The rows are grouped in 4 ways, from coarse to fine. Each group lies inside one group of the grouping before and may be the whole of it. The rows also spread widely along 13 directions, which tell nothing about the answers.
In the rows, 128 means zero.
Known rows, each followed by its group in each grouping:
[ 88 133 122 111  81 130 175 112 116 167 167 176  93 106 123 123 105 117
 133 112 129 160  70 151 171 128 129 194  96 123 120 160 100 130 109  87]
q260 q472 zonag q395
[119 168 117 125 101 116 136 110 142 119 109 114 158 109 151 129 133 115
 131 109  99 149 155 125 133 124 114 173 133  94 128 172 102 176 113 115]
q260 q616 kavo q630
[133 169 123 122 140 125  94 135 122 133 103  54 148 182 199 134 136 141
 103 114 123 154 173 123  93 114 133  95 106 166 132 189 106 174 111 128]
q767 q252 tebiz q256
[ 92 154 142 119 132 127 129  91 127 175 144 161 131 138 124 125 132 142
 134 128 133 128 100 138 169 127 124 164 114 100 110 146  99 151 120 122]
q767 q530 Zek q25
[147 148 142 105 124 132 157  68 141 164 122 164 193  89 153 156 140 111
 103 151 106 182 201  91 150  82  82 179 132 138 105 152  77 197 110 139]
q167 q595 Ponun q514
[ 55 129 186  84 152 146 130  87 148 191 146 204  97 185 167 135 132 131
  95  92 108 140  84 171 145 135 116 180  69 182 162 179  82 134 132 177]
q767 q252 ful q743
[ 90 163 143 113 106 104 173 103 162 206 163 161  96 137 160 101 153 133
 116  61  95 135 101 167 144 133 137 141  79 181 136 171  92 151 146 128]
q167 q568 bep q428
[123 158 137 100  75 173 150 121 139 169 110 125 144 130 136 149 128 128
  93 115  94 147 112 142 160 120 123 202 121 119 142 148 111 169 119 122]
q767 q252 tebiz q685
[179 171  75 107 127  53 141 131 122 110 105 106 141  85 194 151 131  96
 150 144 102 217 140 124 128 131  92 158 128 144 107 113 102 126 103 143]
q767 q923 tono q195
[116 152 155 114 102 169 127 106 119 170 137 121 135 163 143 143 151 138
 112 120 136 117 131 119 144  90 122 122 108 144 100 175 106 191 120  89]
q167 q568 Kal q399
[112 178 139 123 120 144 107 138 158 153 124 121 156 120 108 115 132 150
 132 106 116 116 136 164 144 114 120 156 129 107 131 139 151 151 155 156]
q767 q923 tono q805
[126 160 142 143 115 145 119 147 128 137 136 119 113 174 156 116 139 121
 141 132 120 121  82 121 140 132 141 142  95 135 120 161  92 159 119 103]
q260 q472 zonag q842
[ 87 141 133  93 102 148 156 107 136 118 136 168 129 100 140 150 110 125
 124 102 114 167 144 149 139  97  88 189 110 109 139 173 113 145 117 128]
q260 q616 dod q490
[124 156 123 106 109 127 141 100 139 136 129 141 172  95 116 149 133 118
 130 126 114 149 157 121 151 102 102 176 143  97  98 160 120 171 117 115]
q260 q472 pevuz q196
[ 91 174 129 138  59  98 153 110 126 185 132 135 119  97 107  98 154 111
 159 112 128 101  69 123 179 139 143 169 133  87 112 171 101 159 122  65]
q260 q472 pevuz q559
[115 145 165 132  86 188 126 132 114 170 122 122 144 119 125 125 104 133
 100 138 136 145 128 128 161 101 122 171 104 144 151 156 113 174 122 109]
q167 q595 Ponun q125
[ 68 166 118 146 108 102 158 104 145 198 187 174 106  79  66  78 134 176
 158 112 153 108 114 154 189 104 125 127  93 106 111 132 137 120 152 110]
q260 q493 Devef q168
[177 148  77 106 110 143 191 104 150 157 158 125 208 100 151 131 103 113
  93 134  87 216 215  99 131 103 125 182 153 124  72 158  83 220  98 113]
q767 q252 ful q338
[ 96 132 146 117 135 131 137 124 144 163 168 168 118 155 141 109 100 103
 126  93 105 143  64 171 150 162 147 181  95 154 136 167  99 141 125 131]
q260 q472 Bubod q822
[125 159 103 120 167  89 126  84 132 134 125 130 139 156 182 136 138 137
 132 132 106 162 133 120 137 149 122 149 114 109 108 151  71 154  96 137]
q767 q252 ful q338
[104 124 135 135 128 151 165  84 140 152 138 175 180 119 157 109 112 111
 101 150 103 184 194  74 146 107 119 188 113 122 127 195  35 212  96 115]
q260 q493 Devef q168
[116 162  96 145 115 138 153 152 126 126 179 145 119 118 138  78 104 135
 171 136 141 146 123 121 139  96 129 146 116 103  82 145 103 147 124  92]
q767 q923 tono q805
[100 136 134  92 146 113 132  97 127 158 131 144 120 159 191 146 120 125
 100 109 112 182 131 149 124 132 114 154  91 172 139 176  85 144 105 150]
q767 q252 ful q338
[104 149 108 108 131 106 141  99 127 152 139 117  96 160 172 151 136 165
  96  91 110 159 110 170 139 138 125 120  65 157 145 155 111 124 107 125]
q260 q493 Devef q168
[147 162 112 114 125 109 171 129 151 162 170 152  83 145 171 142 151 147
 120 119 101 177  99 154 145 115 113 123  47 206 120 112 101 115 134 144]
q260 q472 zonag q842
[122 172 141 129 100 115 139 114 154 170 105 126 129 124 144 136 150 133
 104 112  84 150 101 148 166 154 128 173  88 149 171 139  98 144 129 142]
q260 q472 pevuz q559
[ 46 143 132 103 174 158 140  56 151 145 171 188 124 169 137 129 134 194
 119  98 129 112 160 151 139  97 110 143  96  78 105 184  98 153 121 141]
q767 q252 ful q338
[114 154 110 111 102 120 149 126 120 143 129 142 117  93 139 132 106 132
 132 127 128 177 121 143 156 115 104 184 109 120 135 130 118 120 115 127]
q767 q252 tebiz q256
[162 137 114 118 121 135 152 158 117 114 148 127 100 155 210 133  92  99
 119 120  95 212  94 139 125 138 123 168  73 192 135 130  78 140 102 123]
q167 q568 Kal q399
[125 166 134 127 113 153 142 124 138 144 116 131 122 159 173 127 142 135
 119 137 100 145 116 112 145 121 125 170  96 127 139 148  71 163 114 125]
q767 q252 tebiz q685
[111 152 132 131 123 114 162  96 148 215 161 172 134 129 140  93 128 128
 111 137 113 162 120 118 171 135 142 161  91 167 124 142  65 163 127 131]
q767 q252 tebiz q685
[124 161 137 143 126 121  87 157 124 127 120  83 129 155 152 114 108 122
 129 115 126 146 106 149 127 146 140 130  96 154 149 156 125 147 123 124]
q260 q616 kavo q630
[126 135 142 108 137 149 121 130 129 114 135 129 116 189 188 149 108 112
 102 111  95 166  93 151 126 144 126 164  79 166 143 160  92 153 106 133]
q260 q616 kavo q630
[ 89 174 131 145  94 141 167  89 150 164 143 170  91 126 124 116 160 173
 130 129 108 115  91 132 190 124 122 167  67  97 146 126  83 143 131 108]
q260 q616 kavo q630
[ 97 154  93 148 102 112 173 154 120 113 179 171  53 103 140  89  94 139
 177 125 129 161  49 147 169 137 127 180  68 107 131 118  94  88 116  88]
q260 q472 pevuz q196
[ 92 160 132 134 128 141 134  95 144 134 140 170 127 118 106 127 134 153
 150 130 122 113 100 138 180 130 113 183 110  65 124 138 107 138 125 119]
q260 q472 Bubod q822
[106 156 132 128 106 165 141 124 133 138 131 115 116 162 165 134 135 156
  99 117 111 147 133 127 135 109 131 141  73 145 144 177  90 168 112 101]
q260 q472 pevuz q196
[ 97 147 123 111  93 117 138 114 122 124 103 120 134 118 163 140 117 105
 121  98 103 160 114 141 136 145 123 191 124 105 146 191  96 155  97 101]
q260 q472 pevuz q559

New rows, each followed by its group in each grouping:
[146 161 114 121 113 106 122 149 111 141 164 101 107 152 147 131 130 116
 149 121 142 143  83 145 136 117 128 100  99 170  84 135 139 134 121  95]
q260 q616 kavo q630
[155 163 149 144  65 159 161 166 155 203 149 117 149 112 121  81 115 100
 110 111  96 158 109 131 160 132 155 175 112 182 134 141 105 192 147 110]
q167 q568 bep q428
[118 201 117 141  96  94 135 127 142 128 103 105  99 146 161 121 196 137
 168 106  95  90  84 124 147 133 121 137 108  82 125 149  93 144 126 107]
q260 q493 Devef q168
[112 139  92  97 131 111 149 111 109 105 134 139  95 149 201 150 111 122
 131 110 106 178  82 153 131 145 117 178 100 114 121 156  85 124  89 112]
q767 q923 tono q195
[ 71 133 122 118 113 117 129 128 120 145 147 123 131 113 142 108  76 125
 114  81 134 175 140 166 122 134 139 159 104 143 149 206 122 146 112 107]
q260 q472 pevuz q196
[ 83 162 149 148 105 137 133 136 141 171 131 161 112 106 123  81 112 142
 142 134 130 141 111 130 166 122 125 184  93 123 164 141  94 133 139 136]
q767 q252 tebiz q685
[119 143 147 135 105 134 152 126 154 155 116 158 193  71 145  88  81  74
 120 111  82 184 166 123 141 140 123 242 147 120 159 176  75 193 125 149]
q167 q595 Ponun q125
[135 134 115 129 132 129 159 125 136 145 175 154 135 155 161 111 106  99
 127 124 103 170 102 124 139 143 146 168 102 148  98 164  71 169 105 106]
q260 q472 zonag q842
[110 132 105 143 122 130 145 112 109 140 154 137 121 124 141 116  89 143
 120 142 140 178 122 124 157 134 138 156  89 124 125 157  85 148  94  89]
q260 q472 zonag q842
[107 152 142 117 117 158 137  92 116 125 120 136 133 156 173 146 141 128
 127 120 114 119 119 114 141 111 113 169 120  87 113 181  79 179 100  94]
q167 q595 Ponun q125
[133 147 128  97  56 164 202 110 135 149 156 181 129  96 142 145 142  96
 127 140 107 170 137  98 159  64  86 195 112 138  92 153  84 179 114  90]
q260 q616 kavo q630
[102 157 122 111  99 151 174  98 145 203 152 151  89 137 134 137 130 186
  79 108 106 156  93 173 181 130 133 165  54 157 161 117 110 123 130 134]
q767 q252 tebiz q256
[128 131 129 132 137 181 157 117 129 144 185 154 123 197 161 124 116 136
 105 145 112 149 101 104 150 119 149 144  72 151  94 161  62 183 101  84]
q260 q472 pevuz q196
[129 145 142 154 178 171  93 146 157 151 176 118 172 180 108  87  62 147
 110  95 102 119  94 186 150 178 178 160 109 120 130 131 136 167 143 152]
q167 q595 Ponun q125
[ 89  90 151  59 143 173 181  82 119 178 189 218  96 186 193 164  96 114
  70 116 112 199  97 149 143 108 110 184  56 213 122 172  64 143  98 136]
q767 q252 tebiz q256
[137 176 139 160 135 153  89 171 133  98 124 101 120 155 132 116 118 149
 155 147 128 128  96 133 146 128 123 131  87 116 143 115 126 132 133 131]
q260 q616 dod q490
[127 173 146 138 143 154  86 118 128 137 121 105 173 182 127 119 154 127
 154 150 132  83 121  93 142 119 135 138 157  66  72 169 102 199 116 105]
q767 q252 ful q338
[107 132 106 110 176 108  95 101 104  71 129 129 119 162 165 168 103 136
 146 121 131 151  97 153 133 150 110 156 110  79 110 157 114 117  85 121]
q260 q472 zonag q842
[123 183 127  90  56 119 135 173 131 100  97  87 106 128 172 152 152  81
 160  60  91 125  71 169 105 122 108 172 139 114 131 179 144 138 126 108]
q260 q616 dod q490
[ 89 152 134 107 160 151  87 142 146 103 132 117 160 152 145 118  97 138
 135  83 121 130 155 174 101 118 118 154 135  98 124 184 146 153 138 159]
q767 q923 tono q195
[106 149 133  98 151 127 126  77 132 169 147 156 144 139 129 152 139 155
 118 135 136 145 144 135 156 104 102 139 111 126  97 143 114 150 117 142]
q767 q252 ful q338
[139 163 123 139 156 130 123 108 123 113 131 131 126 156 168 136 129 144
 142 142 112 134 105 121 153 135 118 150 101 101 112 125  86 148 107 121]
q167 q595 Ponun q125
[112 180  79 126  62 106 172 130 138 165 125  82 136  84 143 104 112 145
 117  70 101 168 142 167 136 139 148 172 131  93 137 167 119 160 116  94]
q767 q530 Zek q25
[ 78 151 110 152  96 124 149 126 112 137 136 121 109 106 152  81  80 138
 136  88 124 146 100 156 147 156 151 187 109  84 159 180  91 145 105  85]
q167 q595 Ponun q125
[155 156 188 117  99 146 139 122 157 221 140 157 192 104 126 127 168  83
 109 170 128 166 192  74 147  57  96 129 116 238 103 166  91 210 149 146]
q260 q472 Bubod q822
[ 86 163 139 119 103 136 177 118 164 150 169 203  95 109 125 109 140 136
 154 102 102 131  96 150 161 104 103 181  85 120 129 140 100 130 148 135]
q260 q616 dod q490
[174 153 121 116 104 139 137 148 127 175 155 105 156 113 119 137  97 116
 109 120 117 168 101 162 159 129 132 155 119 167 108 106 150 152 129 123]
q167 q595 Ponun q125
[ 99 146 151 133 126 128 129 105 136 166 134 155 138 116 125 107 111 130
 125 117 121 146 119 138 166 138 126 173 107 128 141 153 100 157 127 127]
q167 q568 bep q428
[107 128 107 111 128 124 142 123 107 141 167 144 137 138 158 108  88  99
 138 121 135 166 105 131 132 130 141 163 133 122  83 180  93 164 100  88]
q767 q923 tono q195
[112 137  93 123 103 100 142  96 103 182 130 110 150 103 145 115  90 127
  96 123 130 188 120 141 160 161 155 166 123 127 131 167  93 166  91  88]
q767 q923 tono q195
[106 166 147  98 129 131 136 106 163 176 135 161 148 131 132 132 147 133
 123 104 101 129 138 149 146 109 107 167 117 134 120 148 117 155 144 164]
q767 q252 tebiz q685
[ 79 172 132 143 103 153 137 103 135 100  98 142  93 107 146 127 140 183
 146 117 120 124 136 131 160 105  91 180  89  55 166 145  97 130 119 115]
q167 q568 bep q428
[132 126 153 105 152 111  99 110 125 139 117 145 170 133 144 155  98  82
 113 139 108 181 105 137 154 160 116 191 123 152 135 150 105 150 105 150]
q260 q472 pevuz q559
[129 142 138  98 136 159 134 103 125 136 138 119 129 186 188 163 126 133
  93  94 100 143 108 156 126 126 126 150  97 145 121 168 100 167 104 120]
q167 q595 Ponun q514
[ 88 130 129  97 118 138 144 101 118 130 140 152 113 137 161 153 110 129
 111 104 120 169 122 150 134 117 111 170  95 131 131 185 100 140 100 116]
q260 q472 zonag q395
[150 165 126 142 131 165 145 133 167 137 154 116 168 156 152 101 124 132
 117 103  84 139 159 122 129 122 143 151 119 124 101 161  93 204 132 119]
q167 q568 bep q428
[ 76 165 167 137 151 106 108 126 172 150 131 153 136 165 161  83 134 106
 140  75  84 115 104 158 121 166 144 162 100 140 164 197  83 162 146 165]
q260 q616 dod q490
[120 152 134 104 120 137 140 135 131 131 129 154 114 129 164 136 123 118
 136 133 117 165 118 131 142 104  96 179 101 141 133 137 102 127 121 144]
q767 q252 tebiz q256
[ 89 135 164 166 139 135 102 107 139 161 123 139 186 149 140  70  90  92
 110 131 108 145 138 104 145 173 167 189 123 120 157 209  51 215 111 119]
q260 q616 kavo q630
[110 170 159 170 134 138 105 159 139 179 136 118 111 184 164  65 134 135
 130 141 120 122  81 122 143 151 167 125  73 174 154 155  72 162 143 130]
q767 q923 tono q195
[ 96 134 159 104 128  76 133 100 131 216 149 182 140  78 119 114  97  93
 122 100 127 170  95 176 171 150 117 183 112 185 147 142 121 126 139 159]
q167 q595 Ponun q125
[107 162 162 131 153 139  97 147 153 169 139 121 138 184 152  95 122 126
 122 105 110 126 108 151 125 145 148 141 102 163 141 166 106 162 143 162]
q767 q252 ful q338
[128 160 144 127  97 144 143 111 148 188 146 136 172 110 102 123 139 126
 111 137 122 140 151 114 164 102 124 149 120 144 107 155 114 187 134 112]
q260 q472 pevuz q559
[113 135 145  89 131 137 119 111 121 173 162 137 151 146 115 146 100 109
 116  81 124 120  76 186 152 142 136 164 137 129  93 155 153 155 125 121]
q167 q595 Ponun q125
[100 181 148 128  96  87 131 133 157 179 105 117 121  72 145 103 139 140
 125  83 114 165 164 164 134 114 103 141  93 181 182 156 130 132 156 164]
q167 q568 bep q428
[104 168  96  84 128  79 129 103 119 152 147 109 100 152 157 153 149 145
 144  76 131 125  90 179 128 130 119 115 122 115  84 158 144 118 114 113]
q767 q252 ful q338
[128 165 140 163 128 156 110 140 133  99 116 140 144 101 114 103 106 139
 165 161 129 138 132 105 170 117 105 186 120  68 132 115 105 148 126 124]
q167 q568 bep q428
[106 137  92 101 106 138 187 118 123 160 181 159  97 105 147 127  89 158
 108 110 131 196 132 160 150  99 116 162  76 151 123 137 115 117 114 114]
q767 q252 tebiz q256
[119 163 125 131 149 121 137 116 146 147 150 158 127 146 152 108 130 138
 144 138 113 148 120 122 149 127 121 158 101 123 111 135  82 148 124 144]
q767 q252 ful q338
[108 144 113 119 131 107 132  96 134 160 144 133 140 111 126 137 110 152
 106 112 128 170 143 159 150 133 125 145  98 137 132 154 123 142 117 130]
q260 q472 zonag q842
[118 151 157 125  99 212 134 146 147 132 144 148 136 148 114 132 121 131
 125 130 113 120 103 134 158 102 119 189 105 111 129 148 117 166 133 116]
q260 q472 Bubod q822
[103 171 132 130 134 130 153 102 155 165 169 148 110 169 162 117 171 161
 123 112 111 123 136 120 135  99 129 103  68 160 107 172  81 166 133 114]
q260 q472 pevuz q196
[123 152 135 126 114 137 130 122 141 155 132 130 149 126 128 129 118 124
 113 120 108 157 122 142 150 135 132 171 110 135 134 155 110 161 122 129]
q260 q472 zonag q395
[ 82 150 144 118 113 178 181 129 164 115 152 207 120 138 183  93 131 108
 152 113  83 141 133 109 125  91 104 217 108  97 123 187  47 174 129 134]
q767 q923 tono q195
[ 87 165 165 103 112 148 114 137 154 192 136 119 126 180 152 112 147 128
 106  67 103 102  90 181 122 133 150 137 107 167 140 191 128 167 152 143]
q767 q923 tono q195
[151 170 144 146 104 160 157 154 160 135 109 129  97 132 187 121 131 151
 100 131  75 189 129 133 148 123 109 176  44 187 196 108  76 139 136 159]
q167 q568 bep q428
[126 197 137 140 119  80  90 124 159 173 106  62 181 118 134 108 161 135
 121  94 119 129 195 140 113 117 131  86 128 162 132 182 143 187 151 145]
q260 q616 kavo q630
[135 158 100 123 148 107 122  92 132 109 120 110 142 164 167 157 140 136
 127 114  95 138 108 135 139 161 134 156 118  83 106 156  91 158  95 113]
q260 q472 zonag q842
[138 172  77 113 139 106 108 137 118 111 140  67 130 154 161 140 119 156
 136  93 127 143 119 172 114 134 135 107 124 108  91 144 150 133 114 112]
q767 q923 tono q805
[ 80 167 159 135 110 125 158  69 173 201 124 186 137 118 116 114 166 147
 110 113  86 120 116 134 183 144 130 194  96 109 158 163  70 170 139 145]
q260 q472 zonag q395
[ 87 151 117 148 146 145 120 112 127 131 148 154 135 103 114  99  98 177
 144 156 156 149 158 124 160 100 110 149 102  86 123 137 110 137 126 126]
q767 q923 tono q195
[123 167 135 117 167  90 100  81 141 154 122 121 142 140 142 151 149 160
 121 110 119 137 140 154 150 138 110 114 103 138 121 133 127 141 129 152]
q167 q568 bep q428
[137 156 108 109  96 142 160 114 137 132 136 133 146 100 141 141 118 129
 125 105 103 165 147 139 146 108 105 182 126 104 109 142 114 166 116 111]
q167 q568 Kal q399
[ 92 156 138 121 120 114 158  89 144 181 136 177 130 134 156 104 144 112
 130 125 102 136 108 112 160 139 131 188 112 117 125 169  56 166 119 124]
q767 q252 tebiz q256
[143 167 119  99  75 129 182 160 154 178 143 126 102 132 174 122 132 105
 110  85  76 180  88 164 131 131 131 182  94 186 140 140 103 143 132 139]
q767 q252 ful q338
[146 138 141 119 206 177 103 126 151  82 161 150 147 204 171 159 114 152
 113 150 104 164 150 126 123 107 105 132  70 156 107 132  99 152 117 166]
q260 q472 pevuz q196
[109 135 127 124 135 142 128 119 137 143 137 115 171 132 152 119  99 132
  94 111 118 178 197 129 118 107 124 139 107 151 134 193 103 183 111 131]
q260 q493 Devef q168
[ 96 184 137 116 107 134 121 160 167 147 133 125 125 136 124  99 138 131
 154  65  93  94  79 192 134 137 134 173 130  98 133 153 152 138 165 152]
q767 q923 tono q195
[112 165 107  95 161 129 167 109 176 121 181 152 149 174 193 119 143 132
 137  61  76 143 170 152  86 100 119 141 123 112  70 191  91 181 129 146]
q767 q530 Zek q25
[ 95 134 118  83 147 157 149 100 131 115 160 181  92 172 173 159 116 149
 119 101 103 150  76 177 143 125 107 183  83 114 119 139 105 116 111 141]
q767 q923 tono q805
[124 168 143  81 126 121 126 126 160 133 113 122 118 167 174 172 171 126
 114  71  74 131 110 178 119 119  97 145  94 156 140 153 132 134 135 172]
q260 q493 Devef q168
[102 163 121 138 122  84 163 109 146 159 152 178  87 117 155 105 142 122
 155 118 102 150  64 145 170 158 127 176  78 136 143 136  70 117 124 126]
q260 q472 Bubod q822
[115 172 122 101 132 124 138 126 159 135 128 135 125 128 168 139 142 149
 124  97  96 156 145 165 122 107  99 150  98 143 138 144 124 133 143 171]
q767 q923 tono q195
[124 144 124  82 126  73 134 105 104 159 148 152  89 117 147 179 139 120
 133 129 143 175  71 159 162 120  91 130  80 189 108 119 135  90 111 125]
q260 q472 pevuz q196
[108 141 113 103 133 125 177 143 143 127 171 177  74 146 211 113 108 123
 130 104  96 197  99 159 120 121 112 169  57 185 141 145  73 112 123 151]
q767 q923 tono q195
[ 83 156 121 114 127 115 160  64 136 140 148 185 125 109 136 137 147 146
 143 126 124 140 140 119 160 103  96 155 105  88 105 164  83 152 112 110]
q260 q616 dod q490
[132 151  97  82  96 138 158 129 127 112 122 105 141 144 192 153 121 101
 120  87  91 172 133 142 104 119 116 186 144 107 100 186 102 173  93 107]
q767 q252 ful q338
[ 80 130 110 107 122 133 175  98 128 190 189 165 110 118 150 110  97 163
  95 107 140 187 149 159 142 100 129 131  71 178 123 169 100 141 121 116]
q767 q923 tono q195
[169 177  90 104  91 135 155 125 140 160 149 120 163  71  81 151 132 150
 138 144 129 158 150 137 173  82  95 160 148  96  67  86 166 146 131 121]
q767 q252 ful q338
[114 157 110 107  75 148 176 104 131 115 107 126 120 106 175 149 132 134
 115  93  91 165 145 133 139 110 103 197 116  90 138 171  88 165 100  94]
q167 q568 bep q428
[ 86 181 174 184 108 138  85 138 129 172 106 118 108 159 115  71 141 143
 156 128 129  69  48 130 180 169 162 158  98  91 166 148  90 158 141 104]
q167 q568 Kal q399
[127 162 165 160 194 143  91 132 168 148 139 151 147 219 159  84 127 122
 136 141  82 114  77 123 149 186 162 169  96 127 135 136  57 172 136 176]
q767 q252 ful q338
[128 182 128 136  97 101 115 125 135 160 111  91 151 114 129 122 146 124
 133 115 120 133 124 131 146 133 133 128 124 126 129 158 121 166 129 110]
q260 q616 dod q490
[145 180 103  95 105 120 115 138 123 111  88  62 131 148 192 168 149 137
 114  94 100 156 132 159 106 120 112 135 121 130 129 157 133 146 113 130]
q767 q923 tono q805
[109 162 159  76 150 144  91 143 146 129 135 129 146 142 143 158 135 138
 138 100 141 137 180 162  98  54  70 113 117 169 108 159 171 131 152 184]
q767 q252 tebiz q685
[161 161  73  95  92 109 152 137  97 131 136  94 103 113 164 167 123 135
 126 126 130 186  93 157 143 115 109 139 106 144  98 111 139 115 101  97]
q767 q923 tono q805
[114 153 125 114 108 135 131 132 154 201 140 112 153 115 117 113  91 149
  73  82 102 173 127 200 149 154 153 167 100 171 168 142 146 149 146 158]
q767 q923 tono q805
[117 150 152 151 113 156 131 140 129 141 134 141 123 134 148 110 120 133
 126 163 131 162 133  99 153 104 118 149  74 160 147 150  79 154 119 115]
q260 q472 pevuz q559
[ 72 153 134  82 115 139 165  99 152 196 196 177 118 147 124 118 146 139
 133  70 128 109 121 166 133  86 121 136 118 134  71 187 129 159 142 120]
q767 q252 ful q338
[ 92 151 142 129 118 154 147 118 130 151 133 144 121 156 196 102 139 132
 117 135 123 157 158  97 118  91 122 139  87 158 133 198  51 181 115 114]
q767 q923 tono q195
[ 64 136 164 129 137 157  80 124 106 170 144 132 128 186 107 102  97 133
 134 116 157  89  56 156 157 155 160 158 125  95 119 183 122 157 118 101]
q767 q252 ful q338
[100 117 177 101 176  84  74  80 120 175 115 155 191 125 139 148 106  85
 102 145 140 184 157 124 141 141 111 150 122 192 135 189 100 167 109 162]
q260 q472 pevuz q196
[133 170 112 163 107 111 172 131 172 152 151 170 174  77 112  69 117  94
 158 135  79 158 129 100 169 149 142 219 137  90 113 142  68 182 133 120]
q260 q472 pevuz q196
[111 178 125 135 138 142 135 144 154 129 151 137 109 156 157 100 140 156
 154 118 116 127 132 133 128 102 116 137  94 118 115 143 103 142 138 143]
q767 q252 ful q338
[120 178 114 138 135 109 161 154 175 133 154 154 121 137 184  73 125 115
 158  96  79 157 133 133 116 131 129 173 103 137 129 154  72 148 141 158]
q767 q252 tebiz q685
[127 162 156 143 149 147 106  97 146 177 124 114 139 185 150 127 145 164
  89 123 103 122 114 135 161 154 147 126  79 153 145 143  88 178 127 133]
q167 q568 bep q428
[138 152 137 101 131 152  96 149 110 144 143  93 135 180 155 146 130 125
 124 128 145 132 104 142 121 101 126 104 115 164  86 156 140 157 122 113]
q767 q923 tono q195
[146 175 108 156 111 111 150 145 144 133 155 147  97 118 126 105 124 134
 161 143 104 148  59 141 182 152 129 171  83 117 126  81 105 116 132 121]
q260 q616 kavo q630
[130 179 153 141  95  65 153 123 146 213 131 143 110 131 175  94 180  86
 137 129 102 151  84 105 152 142 140 124  83 217 139 159  54 164 135 123]
q260 q616 dod q490
[154 137 128 108 122 147 154 105 136 171 146 134 148 159 160 159 125 123
  72 135  90 186 116 127 156 137 137 161  83 187 123 145  83 176 104 117]
q260 q472 pevuz q196
[102 109 147  89 165 120 116  91  92 128 142 166  88 196 200 180 116 111
 109 135 131 180  66 140 138 142 111 149  64 182 128 169  73 121  80 123]
q260 q472 zonag q395
[108 181 115 160 119  83 162 124 181 198 165 142 115 141 139  64 142 135
 131  76  75 128  77 163 155 188 182 156  87 139 140 157  79 154 145 131]
q260 q472 zonag q395
[105 147 159 109  94 154 131 116 126 162 110 133 150 120 135 135 111 107
 110  95 105 132 101 156 154 136 124 205 131 112 149 171 115 168 122 122]
q167 q595 Ponun q125
[ 94 138 121 133 121 125 114 111 111 111  98 107 139 126 173 131  97 122
 117 118 124 172 139 131 131 150 129 175 112 108 166 199  82 157  87 104]
q260 q472 Bubod q822
[130 153 141 118 125 146 134 132 143 157 133 143 140 149 154 123 119 118
 119 133 104 157 116 128 145 126 124 176 106 148 129 141  93 157 125 143]
q767 q252 tebiz q685
[145 150  91 132 132 125 144 122 124 123 132 119 145 136 181 119 103 124
 117 139 102 190 135 119 135 143 136 170 112 122 118 147  73 164  96 115]
q767 q923 tono q805
